The rows of a group lie close to one hidden flat surface of 12 dimensions, which passes through zero. Surfaces can cross.
Some rows, each with its group after it:
[ -4  -4 -15  -6  -9   9  -2  -6  10   8  12  -1   1   5   2 -11  -3  -1
  -1   5   9 -14   1   3  -1] -> K
[ -4 -10  -2  -6  14   8   6  22  18 -13   3  13 -18  -1 -11   6   2   4
   5   2  17  17  -9  -7   4] -> K
[ 11   1 -12   0 -14  -8   6 -15  13  -4  -5   6 -15  16  14  -3   4  -8
 -18   4   6  21   4  -9  20] -> H
[  2  -1 -23   1   3   2  10  13  15  10 -16  -3 -16   6 -13  -8  13   4
  -3   1   5  41   1  -1  29] -> K
[ 10  10  11   3   1  -1  -4 -18 -24  -5 -16   5  -1  18  -7 -14  23   9
   5 -12  -1  -2  11 -10  -3] -> K
[ 16 -10   0   6   8   8   2  -4   3  -2  14  18  -2  12  -8 -14  19  10
  20  10  -5 -11  -9  14  12] -> J
[  9   1  -4  -8 -13   4   7  -4  12 -11  19   9 -12  14   3 -16   3   0
  -4  -1  16   1   6  -3 -11] -> P
[  0  11  -9  -5  12   2  -7 -15  -6   4  -5   0  14 -11  -7 -11   2  -7
  -7   3   5  -8   3  -3   2] -> K
[ -1  -3   1  -3   7   0  -6  -5   5   5  -5  -4   4   0  -3   0  13  -6
  11   2   7   7  -5 -10  16] -> H
[-11   2 -10   1  26   2  -1 -17  -5  -6 -12   5   3 -24 -21  -9  -7  -7
  -1  11  17 -11  -1  -8  19] -> K
[ -2 -12   0  14  -5   7  -2   1  -2  -2  -3   4  -9   1 -31  -4  31  21
  25   0   7  30   3  -7   4] -> J
[ -5   2  10   2  10  -4   4  -7 -20 -12 -13   7 -11  10  -4  -5   7   6
  10  -3  -2 -15   3  -7  13] -> K
[-22  13  -2  -9  -1  -3  -2   4   6  10  -4 -11   3  -7  16   6 -14 -14
 -17  -6   5  -2  -3  -2   2] -> J
[-10  14  15   2  -2   3  -1  -6   1  -5  10  13  -1   4  12  -3   8  -4
 -11  -8   5  -3  -8   7 -10] -> J
[ -1  14  -1  -6  -1   1  13   2  11  -1  17  -8  -2   5  -3 -22  -7 -10
  -6   8  18  -5  -3  12  11] -> K
[ -7   8   9  -5  -1  -9   0   1  -4   3   6  -3   0  -4  15  -2 -11  -1
   2 -15  -9 -20   2   2  -9] -> H
[  0  -5  -1  -3   5 -11  -7 -11  -9  -3 -17  -8   1 -18  -3   9 -12   1
   6  -2  -2  -6  10 -20  -3] -> J
[-21 -14  -8   7  -8  -2  -1   5  -3   3  -3   0  -1  -5   8  20  -5  -4
   2  -1 -11  -2  -2  -1  -4] -> P
[ -7   7  -9   4  -6  -8   8   8  -5   8   4  -8  -4   5 -10  -9  11  11
   8  -2 -19  10   2  14  14] -> H
[  6  -9 -23   1  20   5   8   7  10   8 -18 -26  10  -2  -6  11 -31 -19
  -6  18  -3  -1  -4   5  -1] -> P
[-10  -1   8  -9 -12  -5  -1  13   2  17  16  -9   2  15  16  -1   8   2
  19  -2 -12 -19  -7   7  17] -> K
[ 15 -12   4   4   6  -6 -10   5 -13   9 -12   4  11  -5   4   7  12  -1
  14  -9 -19   1   3  -4   3] -> H
[ 12  -6  25  -1   7  -3   9  15   9 -13  21   2  -6  -1  11   4 -23   0
  10   7  -2 -23 -11  15  -6] -> K
[ -9 -12  16  14   4   9   1  10   7   1  14  -2   7  -9   3  16 -10  -2
  10  13  -1 -12 -19  21  -8] -> P
[-15   2  -8   3 -14   8  -2  12 -19  10  -1   3   9  -6  -2  -3   1   7
 -11  -9  -9  -8   9  11  -6] -> H
[-15   0 -15  -1  -8  -3  -4  -9 -14   8 -13  -1   1   8  -8   1  21   5
   5  -5  -9   8   7 -10  15] -> K
[ 11   4   0  -2  -4  -5  -3   4  -9  -5   2   6   9  -3  -4   3   4   3
  -9   2 -10   6   5   3  -6] -> P
[ -4  17   1 -15  -4  -5 -13   2 -11   8   6  -1  26 -22  -2  -3  -2  -7
 -16   6   0  -9   4   4   9] -> P
[  2   3  14  -3   9   7  -7  -3   3   3   9  -2   7  -2  -2  -8   0   5
  13   0   9 -19  -6   2  -6] -> J
[ -1  16  10   8  -3  -4   1   1 -14 -11 -11  -2  -5  15  -4  10   8  17
  -9  -9 -15  19   3   3 -17] -> H
[ 10   7 -13  -1   8  20 -12  -4   3  14   1   0  12   3 -11 -11   7  15
  -4 -11  -4   2   3   7 -37] -> H
[-20 -11  -7   2   7  17  -3   1  -3   5  -1   3  -2  -1 -13  -9  10   0
  18 -13  16 -11   1  -7 -15] -> P
[  3 -15 -33  19 -22   4   7   0   5   2  14  16  -1   5  -6   9  13  13
 -10  18 -26  20  -2  25   7] -> J
[ 10  11  -7   1  10   3  -4  -8  10   9   4  10   4  13   9  -4  14   3
  -5   0 -12   5 -11  12   3] -> J
[ -1  -2  11   8   6  -2  14   4 -18 -30   3  -4   6  -2 -28  17 -10   4
   4  33  -3  -2  -6  11   6] -> H
[ 16   9  -2  -1   6   2  -7 -17 -15 -14  -4  10  15   0  -4   4   3  -1
 -14   0 -11  -2   6  -3 -30] -> K
[ -4   9  13  -3   8   0  -9  -9 -10  12   1   0   8  13 -10 -16  38   7
  26   1   4  -6  -8  -3  35] -> H
[16  9  9 -7  3 -4 10 14  9  0 16 -8  0 19 10 -5 -7  0  4  9 -8 -8 -8 18
  7] -> J
[  2  -7  -1  -9  -4  -3  -9   0   9   3  -7  -1  -2  11  20  17  -1  -3
  -2  -7  -4   3   0 -16  -6] -> P
[ -8   5   3   9  24   4   3 -14   5  -6 -18  12 -16  -9   1 -11   1 -12
  -7 -11  22   2  -3  -9   7] -> J
[  6 -10 -18 -14   1  -6  -5   3  13  -6  13  -3   1   4  -3  17   1   8
  16  -2 -21   6   0 -16 -24] -> H
[-23   1 -11  -8   2 -15   1   1   6   5   5 -14  -1 -19   8  11 -23  -9
   2   5 -11 -19  -4  -4   7] -> H
[-12  -3  -6   9   1  -5   1  -4   3  -5 -12  -6  -8 -14  -6  13 -11   5
  -5   1  -2  14   2  -6   1] -> J
[  0   1  -1 -20   0  -2   4  18  -7  -4   3  -5   2   4 -20 -10  13  -5
  12   4  11   5   8 -13  19] -> P
[ -3  11   7  -7  -7   1 -10  -8 -14   0  -2   3  15   7   3   2  13  -6
  -7  -3   4   0   4  -8  -6] -> H
[-12   5  -7 -13  -1  -5   3  11  -2   4   1  -1  -2  10  12   5  -3  -4
  -4  -3  -8 -11  -2  -1  11] -> K
[  8 -14  -5  12  -4  -2  -2 -10  -6  -9  -3  20  -5  -4   5  15   0  10
  -5   0 -17   3   0   2 -13] -> J
[ -1 -15   4  10  -7  14   1   5 -14  -5  -3  20  -3   4  -9  -5  21   0
   6  -7  11   5   6  -1  -4] -> J
[ -5  -1  -6   2  -4  11  -6   9  -2   3  -4   4   8  -7  -9   8   8   3
 -11  -5   3  18   3   0 -17] -> P
[ 11 -15  -5  10   7  -3  10 -10   6  -3  -5  -2 -15  17   7   0  -2   3
  18   3 -11  -8  -3   0   3] -> P
[  1   5  -9 -12   1  -2  -1   1 -10  -1 -11  -7   9   0   2   3 -10 -13
 -13  -7  -1  -3  12 -13 -14] -> P
[ -8   5  12  20 -15  -4  17   0   0 -14  22   3  -8  -2  -1  -4  -7   2
  -7  10  -2   4  -6  25  -5] -> P

New rows. What belongs after each?
[  2   5  -5  15   4   8   4 -18   5  -6   5  10  -4  -8 -11 -14   3   1
 -11   6   9   7  -4  11  -6] -> J
[  3  14  18   9  -4  -3   5  -1   2  -1   9 -11  10   1  11   5 -10 -10
 -12   8  -5   2 -11  20  -7] -> P
[ 12 -14 -14  -9  10   4  -8   2  16   5  -5   0   3  -5   9  14 -21  -2
  -5  12   2  -8  -5  -6   4] -> P
[ 23  -8   8 -13   3  13 -11  14  24   3  15   1  14   2   7  14  -9  -1
  -3  20  13   1 -14   6  -3] -> P
[ 14  -1 -10   5  18  -2  -7 -21   9   6 -14  -2   5  -5   7   6 -10  -3
  -6   6  -6  -1  -6  -3   2] -> H
[-28  -4   1   9  -4   8  -4   8  -1  10  -2  -9   5 -21  -3  10 -10   0
  -5   3   3  -3  -6   9   0] -> J
[  5   6 -15 -20  -5  -4   6   3  -9   0   4 -19  18  19  -1  -5   0 -27
   1   4  -3  -7  11 -11  -9] -> P
[  3  -9   1  -1   0  -4  -7   6 -10  12   1   8  -1  -1  11  -4   2  14
  15 -17 -24 -26   3   6  -1] -> H
[  3   3  12  10  11   3   3   4   5  11  -6  -5  -1 -12   2 -15  -2  -9
   3  -9  14  -1  -3  10   9] -> H
[-14  12   7  -9  -1  -2 -11  -8  -2   1  -4  -5   8   0   8   7   6 -11
  -6  -5   9   3   0 -16  -6] -> H
[-11  15  -8  -4   2   3  -6   1  -6   7   3 -11  11  -2  -9   0   1  10
  -2  -7 -13   0   1   5 -22] -> H
[ 13  -4   5  -6   6   4  -2   2  25   4  -4  -6  -6  13  12   7  -7  -1
   1   5  11   7 -10  -5   6] -> P
[  7   8  19 -20  -1 -11  -9   4   2  11   3 -20  17  26  25  13   7 -19
  15   2  -8 -10 -10 -10   9] -> P
[  5   2   5 -12   2  -5  15  17  19  -6   0 -16 -13  12  -1   0 -10 -10
   1  12  17  13  -2  -6  22] -> P
[  3   7  -7 -13   4  -2  -1  -3   7  -3  25 -10  11  -5  -2  -6 -16  -3
   5   5  -5 -23  -1   3 -23] -> H
[ -6  10   5   4   3  13  -3  -9  10   0  14   9   0   1  -1 -11   9   2
  -5  -2  14  -1  -7   8  -8] -> J
[-11   9  -9  -9   5  -1   5 -13  -2  -1  13  -5   5  -8  -6 -18 -13 -12
  -4  15  10 -30   0   4  16] -> K
[  9  -7   0  12  11   8  10   4  15  -4   2   2 -16  -5  -4  -6 -20  10
   1   0   4  -3  -5  13 -11] -> H
[-10  -5   2   4  19   0  -6 -19   6  -2   5  27  -7  -6  15  -2   7  -1
   8  -1   1 -26 -15   0  16] -> J
[-13  -6 -11  -4   9  -4 -11 -11   9  14 -13  -3   0  -6   7   7   5  -3
   8   1   0  -2  -7 -14  23] -> H
[-22 -15   4  11  -7  16   5  23 -10  11   3  -5   4  -9 -20  -7  10  -2
  17   5  17  -2   0  13  17] -> J
[  4 -10 -25 -16  22  -1  -2  13  23  19 -27 -13 -10   1  15  13 -23  -8
  -6  -2   0   3  -3 -15  17] -> J
[ -1 -10   6   0  -2  -2  -7   1   0 -11  10   8   4 -17 -17  11  18   0
  16   4   7  20  -2 -14  -7] -> K
[-20 -17  -8  12   9   7  -4   2  -1  11  -9  11  -3 -17   2   9  -3  -1
   4   3  -1 -12  -9   5  17] -> J
[ -2   0  -6   5   2   7   0  -2   2   4  -6  -3   4  -2 -11  -4   5  -2
  -3  10  10  11  -3   4  13] -> H
[-14   1   7  18   0  -1   1   0   2   6   0  -1  -5  -8  -4   1   6   8
   5   1  -4   9 -10  15  15] -> P
[  2   0 -14  -2  -2  -1   7  -3   6   2   6  -8   1  -4  -4  -9 -16  -8
  -9  10   6  -5   2   5   4] -> J
[-12 -17  -7   5   5  10  -3   8   8   9   1   1   1  -7  -6   9   0   3
  12   7   3  -3  -9   3   5] -> P
[ -2  -5   0   3 -21   7   3  -2   9   6   7  -7  -9  10  11  -7  -9   1
  -6  -4  13  -3   5   4 -11] -> K
[ 13  11  -6   4  -3 -12   9  -5   3  -1   2  -3 -11  12   7 -10  -1   7
  -6  -5 -17   6   4  10   1] -> H
[  8  11  23  20  23 -12  -1 -22 -30 -12 -14  -2  16 -19 -29  -5  14   3
  17  10 -12   1  -2   2   6] -> K
[  9   5   2  -4  -4  -2  -1   2   0  -6   4  -3   6   0   6   3  -4  -9
 -10  -8  -2   7   5  -5 -27] -> H
[  8   1  10  -5  -7  -3  -1  -3 -10 -17  -2  12  -6   7   9   5   0  -2
 -10 -11   5   0  11 -15 -21] -> K
[ -6   9   9 -12 -12  -7   7  23   4  -5   7 -10   3   2  -3   8  -1 -11
  -7  11   9  21  -2   0  17] -> P
[  6   8  -4  -7 -10   5   7 -12  -5 -11  13   5  -2  21  -1 -14   2  -1
  -6   4   3 -14   7   0 -11] -> K
[  6  -5 -15  -4   6  -8   0  -9  10  13   6  -2  -2  -3   6 -10  -5   2
  11   4 -14 -17  -3   6  18] -> H
[-19  -9 -23   6 -20   2   3 -10   2   5  -6  -5  -5  -3  -7  -2   2   0
  -7   4   9  11  10  -7   7] -> K
[-13  -8  -2 -10 -23  -8   1  10 -11  -4   0  -5  -2  -1   0   8  -2  -7
  -2  -5   5   6  16 -19  -1] -> J
[  4  13 -10   4  -2  -5   5   1  -6   2   3  -3  10 -11 -16 -11   2   0
 -11  10  -7  11   3  15  12] -> P
[  3   3 -12  -5  10  -1 -14  -6 -12  15  -9  -3  21  -7  -6  -2  11   0
   6   0 -16  -8   1  -2   7] -> P
[ -7   6   4  -2 -12   0  -6 -12   7   6  10  -3   3  12  23   2   5  -8
  -6  -7   1  -4  -5  -2 -10] -> P
[  2 -23  13   3   7   8 -11   8 -11   3 -13  12  10 -13  -1  15   7  -8
  12   2  10  -7  -2 -10  10] -> H
[  9  12  -3  -5   1 -17  -3  -5 -14   6  -9  -6  11   8   5   4  10  -4
  -2  -4 -24   7   5  -3  10] -> J
[  3   2 -12   4   6   3  -2 -10   1  13  -9  -5   4   6  -4  -7   9   1
   6  -2  -6   4  -1   1   5] -> P
[-21  -4 -18  -6  12  -2 -12 -12   9  -4  -7  -4  -6  -3   2  31 -18  18
   1   8 -14 -13 -10 -16  -9] -> H
[-15  -5 -25   5 -14   0  -1  -5  -2   1  -8  -2   3  -6  -3  16  -2   0
 -16   3  -9  18   7  -5 -10] -> K
[ -2  -2 -10  -8 -14  -3   2   1  -1  -4   7   4  -4   4   2  -1   2  -2
  -5  -3   1   4   8  -8  -2] -> P
[ -3   7 -16 -15   3   1 -10 -16  -5   6  -7   4   3  -6   1 -19  -1  -2
 -10 -14   9 -15  14 -17  -4] -> P
[ 11  -5   0   4  -9  17 -18   6  11   6  12  26   6  -6 -11   2  30  29
   0   3   3  26  -7   9  -3] -> P
[  3   8 -13  -4  14   6 -11 -20   8  10  -1  -6  14  -7   1  -3 -12   0
  -8   5  -3 -15  -3   2 -14] -> H
[  5  -4  -6  -2 -16  -5   9  -3  -1  -6  12  12 -11   7  13  -9 -11   2
 -11   5  -3 -20   5   9  11] -> H
[-11  -4   1  -5   9   2   0   4  15   0   8  -7  -7  -4  -6   2  -4   3
  18   0   6  -2  -8  -7  -4] -> H
